Each new row is followed by what is left after taking away its nearest point in the smallest flat space through zero that holds the last named rows.
In the rows, 128 means zero.

z263 (4 x 15):
[[173 142  55 134 167  64  75  97 168 131  97  80 135 150 118]
 [145 168  57 112 176  89 107 123 124 151 109 107 162 100 173]
 [145 144  93 104 187  98  73 149 155 117  85  81 153 116 124]
 [136 163 158  95 171 153 132 112 172 126 142 151 137 105 156]]
New rows:
[126 141 176 139 132 102 165 121 132  76 119 191 114 173 129]  [125 147 142 135 146  83 150 139 114  82 100 171 131 161 139]
[ 99 165 136  59 163 119 137  97 128 156  88  82 113 115 115]  [ 94 148 141  79 129 121 154  89 112 159 100  91  98 131 104]
[111 120 143 197 136 188 123 143 159  84 136 125 123  85  63]  [120 141  98 201 142 166 130 125 144 107 140 127 135  75  95]

z599 (4 x 15):
[[140 122 107 127 125 161 187 145 124 118 125 119 142  98 139]
 [113 155 128 124 160 102 175 143  97 104 187  78 107 120 129]
 [155 106 156 132 156 134 203 154 135 105 170  77 133 132 143]
 [127 126 126 113 162 139 127 171 108  76 193 102 103 124 127]]
New rows:
[112 115 149 148 124 131 159 170 132 127 135  90 103  97 137]  [105 118 146 148 112 126 122 157 136 139 115 112 103 103 131]
[171 135 161  87 119 158 148 167 105 102 115 209 110 155 135]  [155 160 165  93 121 123 162 146  94 120 118 194 105 159 132]
[132 115 146 127 139  97 105 128 158 164 150 181  80 168 131]  [132 123 118 124 135 120 151 139 145 156 149 175  87 136 137]

z789 (4 x 15):
[[112 101  95 113 173  46  95 134 123 154  75  75 107 131 147]
 [119 116 139  78 169 112 183 106 152 165  92 109  60 188 120]
 [ 91 153 133 122 138 101 171 126 130 119 163 139 132 168  88]
 [111 151  92  72 166  80  92 119 111 112  86  86 123 128 153]]
New rows:
[140 130 142 125 139 197 139 197  82 113  65 154 108 145 144]  [115 132 132 141 147 154 139 208  76 112  81 149 123 152 126]
[120 128 197 149 130 197  86 170 115 125  79 125 126 123  78]  [ 98 139 186 136 147 162  89 170 110 121  79 113 127 138  69]
[ 92 139 121 132 101 142 125  96 149 104 142 122 148 130 100]  [102 118 120 133 108 138 118  96 154 122 120 110 132 127 112]

z729, 4 rows:
[[128 100  72 102  88  56 172 117 113  96 159 136 178 150 109]
 [129 124  91 168  89  87 198 139 122 164 206 155 119 146  73]
 [ 57 163 113 158 146  43 151 135 106 170 203 160 143 170 109]
 [119 138  30 139 132 102 179 168 129 134 136 108 150 166  72]]
New rows:
[156 126 105 106 118 192 124 139 122 131 122 144 113 111 188]  [130 136  93 111 123 155 134 141 113 140 147 154 125 128 181]
[140 120 139 113 124 138 171 112 101 128 119  69  88 135 150]  [123 128 139 115 132 122 169 112  96 133 128  73  93 143 152]
[152 151 127 134 132 110 120 126 120 129 146  73 125 113 118]  [151 149 134 132 130 107 117 121 119 127 148  76 126 111 123]
[ 68 134 124 197 134  80 137 147 131  98 157 119  97 113  97]  [ 95 115 132 174 125 105 123 137 137  71 124 107 101  96 113]

z784, 4 rows:
[[131 199 112 178 215 180 126  42 132 118 178 147 104 147 130]
 [121 194 153 136 164 156 184  47 159 141 152 179 118 115 120]
 [154 186 128 173 184 185 125  64 122 217 159 176  47 133 144]
 [122 174 144 103 179 116 154  30 143 121 162 114 116 101 165]]
New rows:
[115 143  90 114 136 117 114 101 134 100 147  83 116 157 142]  [117 140 104 116 108 126 134 123 142 130 130 117 111 154 124]
[168 137 102 135  91 114 106 173  92 142 106 173 141 145 147]  [160 158 108 123 115 106 122 129 103 119 122 164 150 135 158]
[106 153 167 174 124 120 142 128 109 175  91 158 131 166 100]  [102 143 160 154 135  95 126 116 102 146  99 116 141 160 123]
[ 84 163 147  84 145 171 125  90 119 166 174 101 139 154 109]  [ 84 139 144  82 121 164 116 128 114 164 159  97 148 159 100]
[164  81 165 109 165  95 116 170 134 154 114 147  81 117 110]  [153 100 161 117 186 102 125 148 143 113 127 146 104 124 100]
[ 84  97 139  88  88  95 104 115 151 173 147 115 167 155 111]  [ 87 115 128 114 113 118  96 101 148 172 160 124 158 169 105]

z868:
[[127 111 129 109  78 111 103 107 160  96 147 106 124 132 149]
 [ 49 144 137 110 155 146 140 131 114  99 136 119 108  97 141]
 [158 120 169 108 115 150 136 131 196  61 124 118 125 118 185]
 [189 149 119 116 105 144 146 115 121 136 166  98 150 138 124]]
New rows:
[189 180  91 132 106 154 131 111 104  96 175 109 134 104 143]  [145 151  96 153 125 129 107 125 113 100 129 147 116 103 140]
[131 126 163  98 126 161 160 169 177 163 161 196 113 137 210]  [111 126 134  99 107 139 143 154 145 192 179 187 114 145 181]
[ 85 101 111  73 158  97 169 132  96 147 135 143 146 107 137]  [129  91 118  75 140  94 165 130 122 141 131 143 154 119 147]

z413:
[[ 77 130 139  75 111 154 151 154 184 153 116 116 112 119 140]
 [122 180 102  77 109 164 151 162 192 132  75 137 131 162 153]
 [ 94 138 110 136  64 167 104 187 129 107  72 168 145 154 180]
 [125 156  86  67 117 143 172 176 157 143  79 185 141 117 107]]
New rows:
[105 124 106 140 157 134 154 148  86 133 131 174 160 100 109]  [103 141 123 142 160 146 144 130 118 130 136 129 148 129 137]
[119 144 139 155  86 125 114 157 117 172 103 146 128 110  84]  [132 157 146 157 100 124 112 136 132 171 112 118 122 126  90]
[128 174 161  93 158 110 110 110  81 106  92 175 119 173  87]  [ 95 156 183  91 147 118 104 112  92 114 104 155 107 166 100]
[106 142 137 137 167 139 138 146 102 116 132 124 162 104 113]  [105 151 139 136 164 146 135 145 114 114 127 114 160 117 125]

z502:
[[158 104 101 131 122 163 116 137 152  43 171 134  71 139 117]
 [129 118 122 116 107 173 170 110 159 136 103  70 170 161 148]
 [145 121 148 117 118 125 104 145 127 119 130 150 154  62 114]
 [ 80 187 124 106 180 139 132 128 122 146  80  77 109  93 161]]
New rows:
[161 108 119  98 169 141 129 138 128 175 144 143 161 164 127]  [159 117 115  92 182 148 119 145 130 155 145 140 141 143 129]
[173 118 142 154 120 146 118 142 198 117 109 108 169 123 105]  [149 142 136 164 149 117 110 141 175 133 109 120 132 137 109]
[105  96 156 126 151 125 177 128 138  71  99 121 155 115 165]  [104  95 157 137 154 101 169 129 124  79 111 145 142 126 157]
[119  88 120 146 173 171 130 141 105 132 155 159 114 150  92]  [112  97 128 135 174 178 135 141 108 146 135 142 137 130 100]
[112 118 109 122 140 115 134 140 157 145 137 133 139 122 110]  [112 119 106 122 142 119 134 140 159 139 138 130 133 123 111]

z169 (4 x 15):
[[ 87  89  77 104 146 114  83 134 129  87 110 150  96 126 137]
 [144 101 107 113 112 172 109 167  97 152 110 144 109 143 151]
 [154 120 113 149 131 136 141 168 115 149  92 187 156 126 127]
 [183 154 105 163 133 108 183  96 172 132  90 128 126 156  67]]
New rows:
[125 130 151  87  89 146 141 131 144 121 134 159 116 154  82]  [113 129 155  87  94 139 136 134 142 116 139 166 125 144  88]
[113  81  97  89 174  86 146  87 160 157 141 104  83 163  85]  [117  85 131  99 167 102 149 125 130 186 151 132 125 143 112]
[154 147 166 107 141 140 135 113 164  83 141 145  91 140 143]  [156 142 165 110 141 145 133 130 154  90 134 164 101 136 150]
[141 101  85 152 137  91  95 108 140 100 125  94 137 107 105]  [155 105 107 154 123 116 100 129 119 128 133  95 151 105 122]

z544:
[[135 111  62 180 146 170  98 113  96 160 159  85  30 121  67]
 [119 161  89 151  97  96  73 119 117 139 169  67  77 115  88]
 [184 142  95 118 125  85  87 119 158 151 137  96 129 146  92]
 [ 80 147  84 163 114  84  64 139 148 132 155 102 107  56  96]]
New rows:
[144 116 126 115 128 100 140 120 125 107 107 151 142 127 107]  [131 119 123 124 122 108 138 118 111 106 116 142 123 124 104]
[ 99 135 141 168 154 133 124 175 146 134 153 115 123 162 105]  [107 137 149 158 153 128 129 175 151 132 148 119 136 170 111]
[104 106 153 188 167  93  99 145 143 114 108  85 138 113  97]  [120 108 173 174 162 107 122 138 127 110 104  84 139 147 110]
[143 149 154 130  93 109 172 162 143 102 103 124 167 105  96]  [147 139 137 146 102 131 170 157 129 112 110 115 136 108  80]
[131 137  85 140 105 113 129 116 158 143 121 177 145  83  97]  [135 146 107 131  89 131 151 106 127 136 127 165 131 118 110]

z332 (4 x 15):
[[192 144  97 129  93 160  51 206 226  78 110 124 148 140 116]
 [149 199 110 104 134 126 105  99 156 122 131 125 195 135 113]
 [132 186 119 113 162 141 154 109 179  33 129 168 147 159 163]
 [151  96 157 134 118 187 193 166 160  89 167 145 115 141 169]]
New rows:
[152  92 146 151  91 141 121  81 103 162 108  83  81 144  93]  [159 125 140 142 105 149 129  73 132 117 110 100  98 159 107]
[114 106 118  82  92 112  95 104  94 118 115 150 174  81 100]  [118  92 127  86  93 130 119 119 107  92 124 162 160  88 119]
[ 92 112 150 154 113 143 106 131  80 161 124 170 165 137 114]  [100 122 145 153 117 151 105 140 104 129 121 181 165 146 123]
[113  88 113 104 147  92 144 121  86 151 112  95 111 122 122]  [138 109 109  97 142 115 143 135 126 121 121 101 134 133 130]
[148  87 170 170 122 149  99 121 157 162 139  86 168 150 169]  [125 102 161 169 145 125  97  99 149 137 120 101 154 156 175]

z85 (4 x 15):
[[ 77 173 131 112 146 139 179 111 132 130  68 123  96 114 144]
 [114 133 139 129 167 119 115  93  74 101 155 100  98 177 122]
 [ 67 150 129  98 157 137  96 164 111 163 103 129 157 122 114]
 [122  89 124 115 141 125 123 185 137 135 150  99 129 143 104]]
New rows:
[138 127 128 111 134 140 151 111 137 134 130 133 186 155 160]  [133 122 128 108 141 139 157 117 136 131 132 123 178 162 157]
[157  91 118 142 128 128 156 126 165 134 137 121 121 143 133]  [129 117 122 133 143 132 131 115 141 145 125 131 136 143 133]
[129 138 116 123 158 122 131 172 146 166 117 131 135 110 141]  [147 140 120 136 158 116 130 138 129 147 133 131 122 125 147]
[164 123  78  85 141 158 131 117 158 120 123 134 123  71 128]  [153 125  83  82 161 155 115 110 132 114 136 123 118  92 122]
[168 195  59 126 168  81  59 139 127 150 148 120 111 173 128]  [171 194  55 126 154  85  99 148 159 150 125 120  97 154 136]

z151:
[[170 156 135 113 187 155 135 157 108 147 219 130 137  80 142]
 [109 116 113  85 138 163 112 175  51 129 151 117 134 118 136]
 [150 173 109  68 152 118 115  72 146 161 130 121 147  95  73]
 [199 168 110  60 112 148 147  86 147 125 134 121 171 156 155]]
New rows:
[127 143 128 180 134 134 138  59  59 136 122 128 186  67  75]  [139 132 133 192 113 144 152  73  59 116 120 130 190  97 115]
[129 146 127 134 118 133 116 163 129  98 133 104 172 132 124]  [125 148 129 141 122 124 114 154 140 103 129 105 168 125 111]
[121 116 136  67 100 125 131 132  89 139  77 137 121 197 163]  [129 131 155 107 145 108 133 131 119 159 119 147 105 151 142]
[ 61  76 107 126 134 129  59  64 132 196 154  77 111 136 128]  [ 98  82 115 134 129 142  81  71 145 183 176  81 121 154 171]
[110 116 139 155 125 111  98 112 160 104 158 102 112  74 108]  [124 115 128 125 104 129 103 115 143  92 150  96 128 100 133]

z470 (4 x 15):
[[ 94 172 121 137  96 123 127 178 105 159 218 189 186 129 105]
 [132 129 159 209  54  92  78 179  98 129 165 153  94 103  82]
 [ 53 117 138 180 124 113 103 138 106 137 194 150 135 136 103]
 [ 87 161  88 151  86  96  99 129 100 129 220 135 139 159  57]]
New rows:
[107 130 115  95 104  88  98 208  99 115 110 147 118  77 170]  [ 88 125  92  81 125  87 100 173 103 105 112 121 114 100 161]
[139 158 156  73 118 131 153 143 132 139 157 143 150 132  96]  [125 127 172  99 130 126 140 127 133 128 137 124 119 130  99]
[115 111 114 144 110 150 149 109 123  97 113  88 171  99 138]  [119 118 115 150  97 146 145 120 119 100 122  96 173  96 131]
[113 174 157 165 152 119 111 161 125 194  95 164  93 146 123]  [118 181 131 141 160 119 117 136 130 186  92 144  93 163 115]
[147 149 143 104  91  88 121 134 133 148  62 101 152 104 138]  [ 99 141 139 117 107  86 116 123 127 151  93 104 161 117 131]

z702 (4 x 15):
[[134 157 139 129 185  55  93 126 116 132  86 123 170 146 139]
 [140 159 111 127 134 163 153 142 155 114 137 169 102 123 135]
 [111 117 104 138 158 124 126 159 142 142 122 123 150 140 124]
 [151 114 118 154  89 148 117 116 124  95 130  90  88 144 107]]
New rows:
[128 171 114 131 154 112  97  81 135 128 169 106 181 137 105]  [125 164 108 130 137 140 112  85 143 127 184 113 166 130 102]
[101 144 123 133 131 129 116 113 148 124 117 126  70 128 119]  [ 88 134 129 125 137 119 115 115 143 140 118 125  88 123 122]
[123 152 120 120 129 136 140 118 150 148 109 111 169 197 123]  [126 152 132 112 108 148 148 104 145 146 119 117 157 186 125]
[141 123 177  59 115 131 123  89 117 127 167 131 134 117 142]  [143 121 134  90 144 137 115 126 142 116 154 116 133 146 128]

z362 (4 x 15):
[[110 130  88 108  87 113 170 145  85 180 108 134 141 119 133]
 [157 145 120 164 107  79 226  80  51 163  98  88  88 153  88]
 [136 104  76 188 106  94 162 124 110 178  57 143 167 145 133]
 [113 138  87 147 100 136 111 153 111 221  74 105 108 219 127]]
New rows:
[163 151  91 157  94 102  96 105 154 136 166  90 169 112  98]  [156 157  92 141  89 108  95 111 149 141 174  87 162 113  98]
[ 93 137 139 125 143 135 115 155 146 141  93 143 162 143 159]  [105 147 156 123 147 124 143 134 127 126 107 128 141 135 143]
[143 149 115 167 110 102  82 163 160 102 138 147 107 109 137]  [142 158 111 157  97  94 107 159 135 116 139 137  95 109 129]
[156  86 174  98 127 140 129 112 118 105  98 130 174 102 162]  [153  98 173  95 121 146 126 115 107 130  93 111 150 136 154]
[104  96 120 122 103 107  85  94 172  90 129 112 119 109 174]  [105 106 113 120  90  98 110  89 145 113 122  98 103 122 164]

z456, 4 rows:
[[130 114 101  55  91 116  52 149 120 137 110 100 122  77 104]
 [128 105  94  90 132 149 104 137 147 101  84 120 184  98 159]
 [ 70 108 117 164 104 124  75 157 217 108  71  84 144 169 125]
 [134 168 100 136 140 141  71 152 157 151 130 153 114 160 144]]
New rows:
[177 125 116  98  95 135 105 145 106  57  74 148 145 101  99]  [171 143 134 142 103 130 123 142 114  68  93 158 121 139  94]
[150 175  84 137 109 120  93 149 205 144 143 161 113  71 121]  [143 150 110 151 109 113 150 128 189 125 145 149 124  63 115]
[173 136  69 129 122 135 118 128 112 133 117 121 150 126 158]  [157 127  92 150 108 118 134 123 114 134 123 104 131 137 135]
[113 123 130 125 159 151 179 104 137 137 140  94  66 111 111]  [115 128 108 113 164 162 149 116 153 136 125  99  81 110 127]
